The groups are shells around one centre, one inside the other: the same stretched ball of 2 dimensions in 8 sizes.
Known rows, each followed by its group:
[-3.73  2.95 -0.47  3.72 -1.20  1.57 -0.46  0.66  1.16 -1.54 -3.12  1.23
 -0.09  3.97  5.06]	lof
[ 5.08  7.00 -0.82 -5.70  4.74 -8.47 -2.73 -4.09  4.90  3.55  0.58  6.77
 -1.32  2.75  0.45]	lof
[-3.28  3.04 -0.46  3.23 -0.85  1.17 -0.62  0.39  1.22 -1.33 -2.87  1.52
 -0.11  3.94  4.82]	Nozu
[ 3.39  4.88 -0.55 -3.72  4.20 -5.38 -2.86 -3.30  2.83  1.92  0.30  5.63
 -0.65  3.36  1.36]	senas
[-5.30 -1.18  0.09  5.81 -0.76  6.32 -1.48  1.19 -2.98 -4.08 -2.66  0.04
  1.25  5.16  5.93]	Puso
[ 3.71  5.70 -0.68 -4.16  4.11 -6.33 -2.67 -3.42  3.65  2.43  0.22  5.88
 -0.91  3.14  1.18]	senas
[-3.90 -0.88  0.07  4.36  0.36  5.02 -1.98  0.39 -2.74 -3.43 -1.95  0.91
  1.17  5.08  5.21]	Nozu
[-0.03  5.64 -0.75 -0.36  0.86 -3.49 -1.00 -1.26  3.71  1.06 -1.88  3.61
 -0.92  3.17  3.11]	Tifud
[-4.47  2.50 -0.41  4.52 -1.67  2.51 -0.32  1.04  0.71 -2.03 -3.39  0.75
  0.06  4.11  5.46]	Tifud
[-5.61 -0.30 -0.07  6.01 -1.40  5.79 -0.97  1.44 -2.07 -3.77 -3.10 -0.09
  0.96  4.92  6.06]	nake
[ 1.34  3.02 -0.34 -1.42  3.22 -2.26 -2.70 -2.28  1.02  0.31 -0.26  4.28
 -0.07  3.92  2.45]	Vup
[-1.87  3.55 -0.50  1.77  0.15 -0.29 -1.05 -0.38  1.67 -0.61 -2.25  2.37
 -0.26  3.79  4.09]	Vup
[-5.88 -1.19  0.07  6.42 -1.26  6.79 -1.22  1.53 -2.97 -4.31 -2.98 -0.29
  1.26  5.18  6.23]	Puso
[-4.29  1.70 -0.31  4.43 -1.14  3.07 -0.75  0.85 -0.11 -2.33 -3.01  0.83
  0.32  4.33  5.36]	nake
[ 3.25  6.84 -0.84 -3.83  3.19 -6.96 -1.98 -3.04  4.81  2.82 -0.40  5.65
 -1.28  2.80  1.38]	Puniz
[-6.32  0.29 -0.15  6.65 -2.29  5.80 -0.41  1.90 -1.45 -3.74 -3.71 -0.49
  0.75  4.74  6.44]	Puniz

New rows. What belongs after each?
[-0.99  1.25 -0.15  1.17  1.96  1.02 -2.41 -1.10 -0.70 -1.37 -0.99  2.77
  0.51  4.44  3.67]	Vup
[ 4.65  6.82 -0.79 -5.25  4.44 -7.98 -2.63 -3.84  4.72  3.30  0.40  6.50
 -1.28  2.81  0.68]	Puniz
[ 2.28  3.41 -0.38 -2.43  3.88 -3.28 -2.98 -2.80  1.37  0.83  0.18  4.90
 -0.18  3.80  1.95]	Puso
[-6.17 -1.10  0.05  6.67 -1.53  6.90 -1.05  1.68 -2.86 -4.36 -3.16 -0.47
  1.20  5.15  6.37]	Puso
[-1.36  0.88 -0.09  1.57  1.78  1.63 -2.37 -0.90 -1.05 -1.69 -1.08  2.53
  0.62  4.56  3.87]	nake
[ 2.77  3.71 -0.40 -2.96  4.18 -3.90 -3.08 -3.05  1.66  1.15  0.35  5.19
 -0.27  3.70  1.69]	Nozu
[-3.20  0.01 -0.04  3.55  0.55  3.74 -1.92  0.07 -1.84 -2.75 -1.84  1.37
  0.88  4.81  4.83]	Vup
[-2.16  0.14 -0.03  2.48  1.43  2.85 -2.33 -0.52 -1.77 -2.32 -1.30  2.02
  0.86  4.77  4.30]	Puso
[-5.06 -1.31  0.09  5.59 -0.48  6.27 -1.65  1.03 -3.12 -4.06 -2.46  0.19
  1.30  5.21  5.80]	Nozu
[-6.22 -1.46  0.10  6.78 -1.43  7.25 -1.18  1.68 -3.24 -4.55 -3.08 -0.52
  1.34  5.27  6.40]	Nozu
[-6.97 -1.99  0.16  7.59 -1.86  8.25 -1.06  2.08 -3.74 -5.06 -3.34 -1.00
  1.50  5.41  6.81]	lof
[-0.78  5.05 -0.68  0.47  0.45 -2.41 -0.91 -0.86  3.14  0.51 -2.11  3.12
 -0.74  3.34  3.50]	lof
[-6.14 -1.48  0.10  6.68 -1.34  7.18 -1.23  1.64 -3.26 -4.52 -3.02 -0.46
  1.35  5.26  6.35]	Nozu
[ 3.71  5.77 -0.67 -4.17  4.09 -6.38 -2.63 -3.41  3.71  2.46  0.22  5.87
 -0.93  3.11  1.18]	senas
[ 3.05  3.62 -0.39 -3.23  4.46 -4.03 -3.23 -3.21  1.56  1.20  0.53  5.36
 -0.25  3.73  1.54]	lof
[-2.03  3.45 -0.49  1.94  0.06 -0.10 -1.02 -0.29  1.57 -0.70 -2.30  2.27
 -0.23  3.81  4.17]	Vup
